The groups are shells around one centre, one inside the other: the same stretched ball of 7 dimensions in 8 sizes.
In the rows, zero is written as 100.
Known rows, each followed by its group:
85,85,86,82,95,88,106,79,88,93,103,88,105,90,84 : j635
98,123,114,105,115,99,83,92,111,112,76,101,103,122,95 : j500
77,113,94,134,151,123,97,100,95,115,92,106,84,96,106 : j500
92,110,108,56,72,73,98,74,97,97,73,79,118,134,70 : j635
96,113,121,67,60,65,115,93,82,72,129,102,109,79,93 : j982
92,69,64,150,135,125,101,117,96,113,109,106,90,60,122 : j82
103,57,57,149,138,135,96,115,105,113,114,109,90,62,126 : j948
61,108,86,70,121,120,121,76,92,80,112,108,90,129,87 : j948
115,91,96,76,84,109,106,102,91,104,98,86,99,113,97 : j34
116,95,98,138,109,104,84,119,114,108,105,115,103,76,124 : j34
91,93,95,73,87,80,96,72,103,88,98,93,114,106,80 : j34
102,110,104,141,131,123,102,124,87,113,115,111,80,69,125 : j500
109,74,79,105,98,115,110,113,81,110,106,86,93,80,108 : j368
95,76,84,68,71,77,103,78,108,75,113,101,121,98,87 : j982
84,139,124,78,116,98,91,74,102,102,80,97,98,140,79 : j948
67,131,120,85,99,75,114,83,81,78,117,108,100,87,88 : j34
112,84,94,133,105,95,91,111,100,101,121,109,101,51,118 : j500
76,105,93,109,133,114,103,87,100,89,119,117,90,92,102 : j635
79,107,88,77,88,121,138,121,72,93,104,98,90,123,106 : j982
105,133,139,64,71,65,93,80,100,82,107,102,112,108,84 : j635
107,89,89,89,75,82,86,96,116,111,61,86,125,126,89 : j738
44,140,98,104,155,141,128,99,76,99,98,112,70,132,100 : j982
139,80,90,161,124,125,74,134,109,140,88,97,93,69,131 : j368
130,89,112,122,97,71,62,87,121,107,102,100,116,62,101 : j738
101,129,129,124,108,77,79,98,113,96,106,120,107,79,107 : j82
100,107,106,105,121,102,85,84,105,108,94,98,98,100,94 : j34
118,60,61,165,132,134,82,131,120,127,94,110,97,73,135 : j738
57,138,125,60,81,57,119,70,74,74,103,95,109,104,70 : j368
92,93,88,133,138,128,103,109,97,97,132,121,82,68,122 : j82
146,106,118,146,130,118,58,114,124,133,91,105,93,86,122 : j982
115,101,97,131,128,131,86,118,114,116,99,113,90,103,123 : j34
159,51,79,109,68,97,68,114,130,120,84,88,124,92,113 : j368
65,110,100,54,82,86,132,81,73,67,127,101,100,102,83 : j82
115,90,95,124,88,84,84,114,106,120,75,91,115,85,106 : j82
99,103,90,107,109,119,97,111,109,115,76,101,101,130,106 : j82
82,91,76,111,114,115,105,105,100,109,81,99,101,115,102 : j635
72,106,88,44,85,110,128,85,87,82,96,94,100,151,81 : j635
140,109,124,76,62,94,92,113,106,100,103,98,108,114,107 : j738
85,101,93,54,63,88,125,97,78,93,85,80,109,129,82 : j82
81,75,62,83,102,135,135,111,77,93,114,96,87,110,106 : j368
135,50,59,111,101,146,101,128,108,115,108,98,94,99,127 : j738
152,51,80,119,85,95,65,103,123,123,89,84,118,74,108 : j738
84,75,63,134,147,135,101,102,94,122,89,93,86,91,107 : j982
127,81,96,41,38,73,92,84,107,105,64,66,130,143,72 : j982
109,89,97,51,62,84,103,83,94,97,86,76,115,125,77 : j500
80,111,96,116,149,122,92,83,107,102,104,113,87,105,100 : j948
105,100,97,35,66,107,113,88,98,92,87,85,107,160,81 : j948
77,141,136,40,70,69,122,75,77,65,123,102,102,113,76 : j738
117,85,89,103,87,115,106,123,101,100,112,106,100,95,120 : j500
99,82,85,90,74,93,115,111,87,93,108,95,107,86,104 : j34
112,143,144,92,81,68,81,96,106,105,80,99,113,113,92 : j948
66,125,111,110,133,87,91,71,107,85,111,120,100,90,91 : j982
82,122,115,124,125,78,79,80,113,97,97,114,107,83,95 : j948
128,105,117,70,73,83,78,86,118,105,79,89,118,129,86 : j635
127,75,91,139,95,85,75,113,112,118,92,96,114,59,114 : j500
127,49,63,116,89,120,104,125,93,114,109,88,99,70,120 : j948
48,124,98,106,143,109,115,80,77,96,101,103,84,100,88 : j368
129,71,72,141,137,159,93,132,103,132,101,100,78,92,133 : j738
104,51,48,118,109,135,109,120,96,117,93,90,96,95,116 : j368
96,113,101,158,152,127,86,118,109,114,109,125,83,77,128 : j635
99,104,97,109,105,119,115,122,83,103,112,103,87,91,116 : j34
113,86,82,149,123,130,96,135,101,125,95,105,90,80,131 : j500
132,44,56,117,88,124,99,128,101,122,93,84,104,85,119 : j368
123,127,134,116,94,78,70,103,121,107,90,111,113,96,107 : j82

New rows, each followed by its group:
101,82,87,70,66,98,126,108,73,90,115,86,101,91,99 : j738
83,59,52,106,102,123,128,116,82,96,115,98,95,82,112 : j738
93,99,92,112,110,120,115,118,89,94,123,113,88,86,119 : j34
111,104,109,63,62,94,115,107,93,80,122,104,105,107,103 : j738
79,108,95,84,106,119,128,104,75,88,121,103,84,102,103 : j34
96,76,67,134,138,146,109,120,96,108,119,112,80,82,126 : j635
116,67,65,126,123,141,93,118,113,119,94,103,93,104,121 : j635
119,102,111,126,95,81,75,107,120,104,100,112,114,76,113 : j500
66,117,97,136,142,107,102,99,94,102,103,115,90,82,107 : j500
100,130,133,122,108,70,81,92,98,103,102,105,104,68,99 : j82
122,81,81,108,103,137,104,127,100,115,100,99,90,109,121 : j500
81,93,77,125,132,123,105,105,92,114,89,98,90,97,106 : j34
97,120,111,46,79,111,117,94,97,83,104,103,99,150,91 : j738
83,150,146,55,65,56,109,82,88,71,112,107,112,111,81 : j738
62,123,114,46,74,58,112,59,93,67,103,100,118,119,66 : j368
126,118,118,104,107,116,82,110,110,122,81,97,96,125,107 : j368
130,88,107,64,47,72,94,96,96,102,88,76,120,104,87 : j368
131,75,91,74,52,84,93,104,106,107,81,79,122,112,94 : j34
88,134,122,88,93,94,108,104,93,94,97,107,100,117,100 : j34
134,65,80,112,66,91,85,122,122,106,94,102,123,88,118 : j982
114,74,79,124,112,107,82,101,106,125,79,86,104,88,103 : j82
82,101,91,96,87,87,109,102,96,94,92,101,111,103,98 : j500
106,101,96,75,85,103,96,96,105,113,66,84,110,145,88 : j82
109,95,104,45,57,81,107,83,91,89,98,81,113,121,79 : j500
58,136,116,111,134,90,105,81,83,94,103,107,90,89,89 : j635
150,94,104,139,103,114,65,130,123,141,67,94,105,104,123 : j982
95,134,132,142,138,96,87,102,88,108,118,113,84,54,112 : j982
59,118,111,15,60,61,127,52,81,55,113,93,115,130,57 : j982
124,134,140,109,89,75,71,102,117,110,84,105,113,103,103 : j368
128,123,138,63,66,76,86,88,106,91,106,98,111,113,90 : j738
116,88,102,81,72,78,95,91,95,99,100,85,112,88,91 : j34
78,86,82,94,96,89,112,89,85,93,103,92,105,85,91 : j34
140,83,96,143,99,106,71,128,131,115,100,116,110,79,132 : j982
101,63,66,77,78,106,113,100,99,92,104,93,109,106,98 : j500
135,72,83,128,118,133,82,117,116,118,108,105,93,86,124 : j635
71,122,105,85,98,89,112,91,86,98,83,94,103,118,86 : j34
87,85,83,74,95,97,104,77,97,95,93,88,107,114,82 : j34
150,78,112,94,65,70,68,93,118,103,106,91,121,72,100 : j982
100,102,111,57,59,71,109,85,95,73,120,101,115,97,88 : j82
102,105,99,53,74,107,114,97,89,100,83,83,103,146,86 : j635
81,118,102,131,148,125,99,102,99,100,117,121,81,88,114 : j34
138,75,84,136,102,127,87,137,114,120,101,107,98,85,134 : j635
56,132,104,128,144,115,117,105,76,103,104,111,79,90,106 : j82
113,72,71,118,114,140,108,125,95,115,106,99,87,95,122 : j34
86,102,95,124,110,100,109,114,91,93,119,115,96,69,116 : j500
104,94,97,134,104,83,82,105,107,113,88,100,112,71,107 : j500
62,156,138,82,107,74,107,78,89,76,112,117,99,106,85 : j82
109,112,115,110,98,100,101,114,94,96,120,111,95,79,115 : j34
69,146,126,106,138,105,102,86,92,91,113,118,84,103,98 : j500
94,95,83,150,151,144,104,124,92,114,118,115,74,73,130 : j500
85,106,99,27,65,92,118,73,94,80,90,87,112,156,70 : j82
137,95,113,74,67,89,86,98,112,98,103,96,113,108,99 : j635
90,123,118,61,76,92,118,96,91,71,125,113,101,115,97 : j738
80,88,71,136,142,130,101,107,106,106,103,115,90,93,116 : j368
110,106,109,135,99,76,76,108,111,117,78,100,115,79,107 : j368
105,118,124,130,100,65,77,98,106,105,96,106,113,64,103 : j82
114,85,101,81,61,57,81,80,116,92,92,92,131,92,85 : j82
105,124,113,137,144,128,81,110,116,114,100,121,86,104,120 : j368
92,119,116,127,106,73,85,99,99,109,87,101,109,77,100 : j82
56,125,105,74,108,89,116,74,81,88,92,95,99,120,76 : j34
112,105,114,101,101,91,90,92,96,101,112,98,99,79,99 : j500
101,106,109,31,40,68,109,82,97,84,83,82,125,142,72 : j635
141,63,82,153,107,112,79,131,108,127,103,98,100,50,131 : j82
